The same things were measured in two ways. Each way mixes the same 11 hidden numbers, adds some noise and spreads widely along 7 directions of its own, which tell nothing about the thing.
Some things both ways: the first way, then the second way.
[ -1   1   0  -6 -17   0  24   6  -1  -1  -8  -9 -10  -5  10  25   9  -4
 -10  28 -11]
[  5 -23  -5  -5 -16   1  -3 -14   3 -14  17  10  23 -16   2   9   0  10
 -11 -15  -9 -10]

[-10  -6   2 -16 -11  13   1   5  -6   3   2  -7  -8   3   7  15  -9   6
 -12   7  -9]
[-21   6 -15   6  17 -10   0   2 -14   0   2  -9   5   0 -16   8  -5  -6
   7   4   9   6]

[  6 -10  -5   9  -3   2 -14  -8  -7  -5  14  -5  -1   6  -9  11   9  21
 -27 -28   0]
[  2  14  27 -14 -28   0  24   9  32  16 -48  14  -5  -8  -4 -30   2   0
 -23  10  -3  -1]

[-18   9  -7 -12  -2   3  12 -11  17   3  -3  -2  -3 -13   9 -10   3  -4
  11   6   7]
[ -5   1  21 -10 -14  -6  33   2   7   1 -23   8   0 -14  10 -10  -1  -2
 -11   3  -3  -3]

[-27   2  -5 -22 -25   5   6  -9  -1   8  14  -6 -27  -5  -7  11  -5  -3
 -10   5  -6]
[ -3  -2  21  15  17 -10  18  12   9   2  -6   2  25  -9  -7   8   5  -8
   7 -12 -13 -19]

[  6  -1  -1   1   2  -1   8   5  -9  -5   6 -17   5   1   3  20   3  -1
  -8   4 -15]
[ 19 -30   8  14  -2   9  18  -7   2  -9 -17   9 -23   7  -2   3   4   7
 -15 -12 -17 -21]

[-20   4 -25 -28  10  14 -13 -10 -27  24  -8   3 -15  41  13  25   0  -2
 -24 -14  -7]
[ 13   4  -6  -8   6   8  13  17 -10  -1   2   5  20   4   1   1  -8   9
   9  -3  -1  -5]

[-11  -3  -5  -3   3  26 -38 -26  -2  14   7   2  -4  28   5   3 -16  -1
  -7 -10  -7]
[ 20 -14  18  -4   8   2  14   7   0   0  -1  10   9  13   8  -6   0  12
  -7  -8 -12  -3]

[ 14  11 -19  17  14 -21 -17 -29 -11  24  -1  29   0   3 -22   3  18  18
  23 -33   6]
[  4 -13 -14  12   3 -17   7 -10   8   1  -9  -3  21  -7   2   3   7 -15
   2  -2 -17  -9]

[  1 -10   7   7   1  13   5 -17  18   7  -7  -9   1   4  16  -2 -25 -14
   6   3   3]
[ -7   1 -11 -18  -3   9  19 -37   6  -3 -11   7 -17 -12  15 -18   8  -9
 -13  30   3  -6]

[ 13 -14   6   3 -24   7  -4 -10 -11  11  -7  -3 -18   4  -6  22  -4   7
 -24  -8   4]
[  7   1   3   2   5 -13  -2   7   7   6 -13   1  14   9  -8 -12  16  -5
 -17   8   6  -3]

[ 32 -17   1   3   9  21 -32  -3 -22   8   8 -16  -4  54   7  31 -25   5
 -26 -28  -5]
[ -5   4  15  -8  12   7  15 -10  -4   2   0   8  -4   7 -12 -16  -6   9
  -5   2  -7  -2]

[ 27   1   0  11  21  -9  18   5   5   3 -13  -4   8  10   7  -4   1 -10
  18  -3   4]
[ 14 -13   8  -2  -1   0  14 -13  -5 -15  11   7  11 -16   0   3  -9  -7
  -2  -6 -11 -14]

[  4   0   3  -2  -6   8  -2 -22   6   5   0   8  -7  -4 -21  -7 -13  -1
  15   0   3]
[ -7 -13 -11   5   6  -6   9  -4  -2   0   2  -8  31  14  -9  -1   8   3
  11   7 -19 -13]

[-13   6   6  -5   7  13   3 -13  19 -17  12 -26   1  -4   6 -20 -26  -9
   2 -15   6]
[  7  -8 -18  -1   1  -2   4   5  -6  -3 -13   3  11  11   3  -2  11   1
   3   2  -3 -10]

[  8   4 -13   8  23 -17   2  -2 -25  16 -25  15  14   6   0  17  17   0
  11  -1 -11]
[ 19  -7  -7 -13   7  18   5  -2   2  -7   3  17   1  10   2   8  -9  17
   5   7  -6  -2]

[ 18 -12  10  17   5  -4  -1   9  14  -6   5   2   0 -14   5 -23  -5   4
  18 -10   6]
[-23  16 -21   5  50   9 -25   5 -19   6   2 -25  -5  24 -32  -8   0 -14
  24  22  10  10]

[-17   2 -39 -17  -2 -15   4 -12 -24  23 -23  26 -16  12  17  28  42  -6
 -12  14  13]
[  7  -5  14  -1   0   2  16 -12  21  -6 -10   9  12 -17  -2 -10   6  -2
  -3  13 -11 -22]

[  7  -2   2  12  17  -4  -4  -5  21 -14   8 -11  16 -13  11 -24  -6  -1
  20 -13  17]
[ -5  -2 -14  -2  15 -10  -9  -6  -4  -1  16  -4  21  -6  -5   7  -2  -3
   3   0   1   3]

[-10  -4  15   5  -5  13  -6   7  18 -10   0   0  15  -7 -16 -22   9   4
  -3  17   5]
[  1 -23   9  -5 -26  -4  19  -9  -1  -4 -15   1  16  -2  16 -13   4  -7
 -11   4 -11   3]

[ 36   0  11  14   9 -14  22  10   9  -6  -9 -27   5  -5  13   1 -11 -13
  13  -5   7]
[ 10 -15 -14  -1  15  19  -6 -13 -10  -8   5   9  -1  21  -4  -5  10   9
  -3   0 -11  -7]

[ 12 -12  -9   1  26   3 -24  -4 -11   6   4   8  18  20 -25 -17   9   7
  -4 -37  25]
[ 36  -1  30  -2   9  -9  21  44   6  11   5  -2  39  24   4  -4   5   7
  -6  -6 -11 -20]

[-51   8  11  -8  -8  26 -16 -12   4 -22  19  -7 -17   3   7 -20 -32   7
  -2 -25   4]
[-15 -10 -13 -11  -7   9   4  -4   3   6   0 -21  19   0   5  -8  -6  -5
   7  18 -16   2]

[ 27 -15   4   5   7   4  -7  -1  12   7  -1  -4   4   3  14  -7 -11  -2
  16  -5  14]
[ -1   6  48  -6  17  -9  23   1   0   2  11   5   5  -4  -8  -6  -9   0
 -14  -4  -4   0]

[-14  12 -14 -10  15   3  -5  -3  -5   4   7  -4 -12  20  18  -3  -7   5
   1 -31   7]
[ -1   6   0  -3  27  -3  -2  11 -22  -2   4  -7   6   7 -15  -5 -10  -6
  12  -6  -3   4]

[ 13 -13  15  12   4  -6   2  20  -3 -19  13 -13  18  -2 -27  -5   5  11
 -10 -14  18]
[ -5 -13  29   7  31   6   4 -45 -13 -20  27   1  -6  -7 -27 -10   0  -9
 -13   7 -13 -11]

[  8 -15  14   9  -9   2   7  18  25   0  12 -14  14  -4 -15  -1   8   9
 -15  19 -11]
[-16   7   2   4   9  -9   6 -30 -11  -9  -2   7  -5 -25  -7  -6  -6 -23
  -7  -3   5   9]

[ 22  11  11   6  13  -5  30  -1  12  -8 -20 -23   6   3   9  -2 -22 -22
  18   4   3]
[ 10  -3  10 -34 -12  19  20  -6   6  -9 -17  33   2   6  10 -16   1  23
   0  10  -8  -2]

[-11  -1  -6   4   1   6  -8 -13 -17 -14  10  -7 -10  10   4   9  -8  -2
 -12 -18  -2]
[  0 -10   7  -2   0  11   6 -20  17  -9 -13  10   0 -10 -12  -7   3  -2
   3  12 -12 -17]

[-23 -13  21  -8 -28  29   4   9  14  -7  27 -18 -10   8 -20   7 -20   7
 -25  16 -24]
[-13  -9   4   3  -6  -9   3 -34  -7 -25   4  11   7 -38  -2   6   1 -27
  -5  -7   3  -6]

[-34   2   1 -24 -13   9   2   5 -16  -4   8 -20  -4  10 -17  23  -9   7
 -37  -6  -5]
[ 25 -14 -14  11  21 -12 -12  -3 -13 -20  -1  15   8   1  -9  13  17  -4
  -3  -5   7  -9]

Other things, the second way, with their names:
(513): [ 14  -5 -18 -21   8 -19   0   8  -6   1  -5   5  14  11  10  -5   0  10
   9   7   6   6]
(580): [  2   9  12 -13  18  -9  11  -3  -3  -2   4   7   3   4 -17  -9   0   4
  -1   1  -5 -15]
(415): [-21  11 -10  -9 -16   6  28  -6  11  15  -8  -5  13  -4  -3  -7 -19   5
   4  12 -14   3]
(570): [  2   6 -15  -7  11  -9 -14 -12   2   2  26  -8  26  -8 -13  -4  -3   3
 -11  12   3   1]
(53): [ 17 -31   5  -1  -9   0   7 -13   6  -3 -15   3  -6  12   6 -12  12   2
 -20   4 -15  -7]
(315): [ -5  -7   1  -6 -11  -9   3  14   8   8  -2   1  41  10   3  -2  11   3
  -4 -10 -11  -2]
(255): [ -7 -10   5  33   2  -5  33 -29  -3  -3   0  -4   3 -13 -15   2  -6 -15
  -8  -7 -24 -20]
(316): [ -1 -10   7  15  20   5  16 -22  -1  -2  26  -8  17  -9 -10   7 -12  -1
   0   4 -20 -15]
(261): [ -9  -1   7 -15 -31   6  18 -12  13  -7 -18  16  19 -28  20  -8  12 -16
 -10   5  -2  -8]
(354): [  4  -5  18 -27  -8  19  16 -13   5  -3  12  12   7 -16  11 -12 -16  14
 -11   2 -14   4]
(227): [  5  -8  12  17  13 -22  22  12 -11   3  11 -22  21  -1 -16   6 -17  -2
   5  -5 -12 -11]
(420): [  8   0   7  -3  13  25  10  -6   4  -4  11   6   0  -5 -11  -3  -3  12
  -6   9  -5 -18]
(71): [ 10   6  -7 -18  30   0 -23   6  -4   0  15   4  10  19 -11  -1   9   5
  -3   6   6   1]
(251): [ -5 -11   8   8  -9  -8  26 -12  14   1 -21   3  15 -20  13  -2   8 -17
  -3   0 -15 -13]
(8): [-11  16  33 -17  -4  33  23 -19  19   4 -13  18   2 -10 -17 -39  -4  13
  -9  12 -18  -9]
(254): [ 13 -23  30  19  13 -18   4 -26 -13 -18  21   0   8 -29  -8   3  -4 -17
 -23 -21  -9  -6]
(431): [ 11 -10  15   0 -27  -4  35  -9  22   0 -36  25  16 -12  17 -13  15  -2
 -18  -3 -18 -14]
(88): [  2 -13  -4   4  17  -2 -16   6  -3  -9   2   2  22  -7   0   3  13  -2
   5  -9  -1  -8]
(553): [ 11  -7  -7 -12   1 -11   1  11   6   7  15  -9  41   4  -1   0  -4   9
   1  -2 -17  -9]
(33): [ -3   0   5  -4 -12  16   9 -36  14 -15  -5  27  17 -26   1  -7   2 -15
  -3  -2 -15 -10]
(336): [-22 -17  -3   2  -7  -1   5 -42   3 -11   1  -7   9 -26  -5  -7   4 -17
  -6  13 -13  -6]
(508): [-13 -12   7 -20   1   1   0 -23 -13 -18 -13  12 -21  -2  -5 -15   8  -5
  -6   6   4   6]
(109): [-14  14  22 -13  28  20   8  -8   3   8  13  10  -5  11 -29 -16  -9  28
 -10   5 -10  -1]
(299): [  7   5 -15 -11  17   0  -4  20 -17  -2  -1   1   5  16   1   1  10   3
   1   4  12  -1]
(42): [ -1 -11   2  -4  10   3   5 -22  -7 -12  14   0  -5  -7 -10   0  -3   5
  -8   7  -2 -12]
(559): [ 14 -22  19   5  10  15  -1 -10   5  -7  -9  12 -10   3   9  -1   8  -8
 -14  -8 -13  -4]
(330): [  7  10  15  -6  -4  18  23  11  13   4  -8  21   4  -5   4   3  -5   7
 -10 -10  -3 -11]
(489): [ -6 -21  -7   2 -15  13  16   3   6   4  -3  -1  31   8  11   3   2   7
   2  -9 -27  -9]
(218): [  2 -26  -5  23   4   0   2  14   4   0 -15 -15   4  17   3  10  24  -6
  -7   1  -1 -21]
(588): [ 17 -14 -26  11  -7 -15  -3  14   5  -1 -24   8  37  16  15   7  23 -14
   4   2   0  -1]
(540): [ -3  -6   2 -14  -8   2  18 -27   4   3   7  -1  -1  -7   4 -14 -13   3
 -12   3 -15  -2]
(270): [-21  11  14 -10  -6  -7  13  11  14   8 -12  -3  29 -18   7  -5   2 -21
   7   6  -2  -3]
(349): [ -8  18  14  -7   7 -21  27  37  10  13 -60  -3 -20   1  -7 -17   4  -7
  13  22  21  -7]
(475): [ 11 -11  -5  10  12  -7   5  23  -1   7  -9 -13  14  21   3   5   9  -6
   3   7   0  -9]
(39): [ 21 -17  13  -3  24   8 -24  -5 -11 -22  18  14   2  14 -15   3  15   7
 -12  -8   3 -10]
(36): [-11  -4   3  -5  -5 -18  22 -25   5   1 -10   9  12 -12   4 -14   4  -4
  -8  -5 -12  -6]
(170): [  2 -11  -9 -20 -17  -1  -8  11  22  -2   1  12  40 -11  20  10  11   5
  -1   1   2  -5]
(62): [ 17  -4   3  -8   1   6   3   2   9   5  -2  10  26  14  12 -10   4  -3
  -2  -5 -17  -1]
(229): [  9  -8   5   6   1 -25  13  26   5   6  -2 -15  23   0  -3   9  -1  -5
   2   4   0 -16]
(77): [ -5  -2   5 -10   5 -18  12   8  -1   3  -3  -6   6  -7  -4  -3   3  10
  -6   7   5  -8]
(432): [-23  25  12 -19 -22  18  37  -6  10  13 -14   7  14  -6  -4 -22 -19   6
   0  19  -7  10]
(239): [  1 -13   6   6   5   1  18 -13   5   4  10 -13  10   1 -10  -1 -14   1
  -2  -1 -28 -11]
(113): [  2  -3  -9  -8 -10  14  12  -6   8  -2  -2   6   4 -15   2   1  -5  10
  -5   7  -2 -13]
(574): [ -1  -4   6  16  -5 -21  31  -4   1  -2 -15   3  10 -16   7   9   7 -16
 -14   2   1 -13]
(566): [ 20 -11   1  -5 -19   6   8  10   3  -1   3   9  35  14   1  -5   3  11
 -11  -6 -16  -4]
(230): [ -9  -7 -15  -2 -23 -27   1 -19   7 -11 -31  -1  -6 -34  -3  -5  10 -29
  -7   4   8 -12]
(530): [ -6 -16 -25  10  11   6  -4 -15  -6  -1 -13  -7  -4  14 -12 -10  13  -1
   2   3 -15 -11]
(263): [ 10  10   2 -20   3  -3  -3  17   9   2 -12  22  32  17   1 -10  16   7
   1   2   1   1]
(12): [  2  -1   9  -9   0  -7  18   9   4   8 -27  -8  10   0   0 -27   3  -7
   8   8 -13 -10]
(29): [ -9 -17   5 -23 -20   4  12 -28   2 -16  -2  19  19  -5   8  -9   5   1
   2   2 -19  -5]
(73): [-12   3  12 -12  12   6  15  -7  -2   5  -8   2   2  16 -11 -22   1   9
   0   9  -9   0]
(94): [  8  -5  -5  -4   7  14  -1 -14   0   4  17   4  17   9  -3  -5  -1  10
 -14   6 -12   3]
(467): [ 13   4  -4 -34   5  13 -19  42  -1   2 -15   3   9  33 -10 -13   9  20
   9  16  12   3]

Some of these things the first way, each followed by its name:
[-12   4  -4  -5  12   1  11  -5  -9  -6 -10 -17   0  -8  12  -7  -3  -7
 -14 -22   5]
(432)
[ -5   9  15   8  -2  -1  23   1 -11 -10   5  -9  -1  -3 -27   4  -8   2
   4  -9   0]
(29)
[ 13  -4 -10 -18  -1  -7  10  -7   9  25 -18   6  -1  -9   6   8   1  -3
  15  11   9]
(574)
[-11   3  -1  -1  11  -9  -3   4 -11  -6  -6 -15  10 -11  -2 -10   5  -1
 -11 -23  17]
(588)
[-34  10  -1 -26 -25  12   5   1 -23   3   6 -15 -30  10   4  29 -12   0
 -25  -2 -12]
(489)
[ 14  -3   0   5  11  -8   5  18 -26 -12   0 -16  13  23 -13  26  11   4
 -25 -16  -6]
(113)
[40 -7 -4 10  3 -9 -2 -8 13  1 -1 -6  7 -6  2  6  4  1 11  0  4]
(109)
[ 58 -18   4  13   1   3   3 -12  12  31  -7   0  -7  10   3  13 -16  -9
  21   5 -29]
(330)
[ 48  -3   0  16  16 -24  16   4   6   5 -25  -2   9  -5  11  -1   7 -17
  28   5  15]
(316)
[ -1   2  -8   0  -5  -3  15 -14 -10  20 -16  13  -9  -7  -3  18   7   2
   5   8 -17]
(415)
[-19   9  -8  -4  -8   6   8  -7  -1   2  -3   0 -21  20   4   5   9  -7
 -14  -2   9]
(12)
[ 19  -5   3  17 -13  -6   9  -5  10  -5   5  -1  -1  -3 -36  -1  26   1
 -17   2  -9]
(8)
[  9  -5  -8   5  -7  -7  10 -16   7   8 -22   7 -10  -8  20   9   7  -1
   0   2  16]
(570)
[ -2 -14 -18   7  23   7 -40 -10   6  12  14   4  17  18  10 -13  12   7
 -10 -15   9]
(62)
[  0 -10  19   8   1  13  -3   8  18 -30  14 -36  14  -3  17  -9 -24  -2
 -10  -3  13]
(53)
[ 47  -5   8   9  17  -5  12   9   8  -4 -20  -5  10   8   9  -6  -6 -12
  22   1  14]
(227)
[  3   4 -12   6  12 -10   2 -11  -4   4  -1   7  -2  -3  10   1   6   4
  15 -14   6]
(239)
[-38  -2  17  -3 -28  16  15   8   1  -5  19   2   0 -11 -40   7   9  18
 -18  23 -20]
(508)
[ 10 -10  14   6 -13  21  -3  -2 -26   4  -8  18 -21  23 -17  18 -12   8
  -7  -5 -16]
(467)
[ -8  -7  -1 -13  -1  12  -4   2  -3  -3   3 -11   2   4  -6   2  -2   8
 -24  -7   1]
(566)
[  9  -4   9   1  -7  -1  10   9   4 -11   6 -20  -3  -8   1  -1  -5   0
  -6  -6  16]
(315)
[-15   3   0   2  -2   0  18  -8   5  -9   0  -2   5 -18  -3  -4   7  -4
   6   8   4]
(42)
[-21  20 -18  -1  13  -6  -2 -31 -13  -2   0   3 -17   3  12  -3 -10   5
  11 -49  23]
(553)
[  1   3   5  10   4 -14  17  10   1 -12   1  -9  18 -17 -23  -9  24   2
  -3  -1  15]
(73)
[-41   9   1  13  -8  14  13 -36  26 -20  31  -2  -6 -32 -14 -28  -5  10
   9 -16  -7]
(230)
[ -3  -6   5   3  -1   6  -9 -12  22  -3   5 -12   3 -11   8 -13 -17   4
   1  -9   4]
(94)
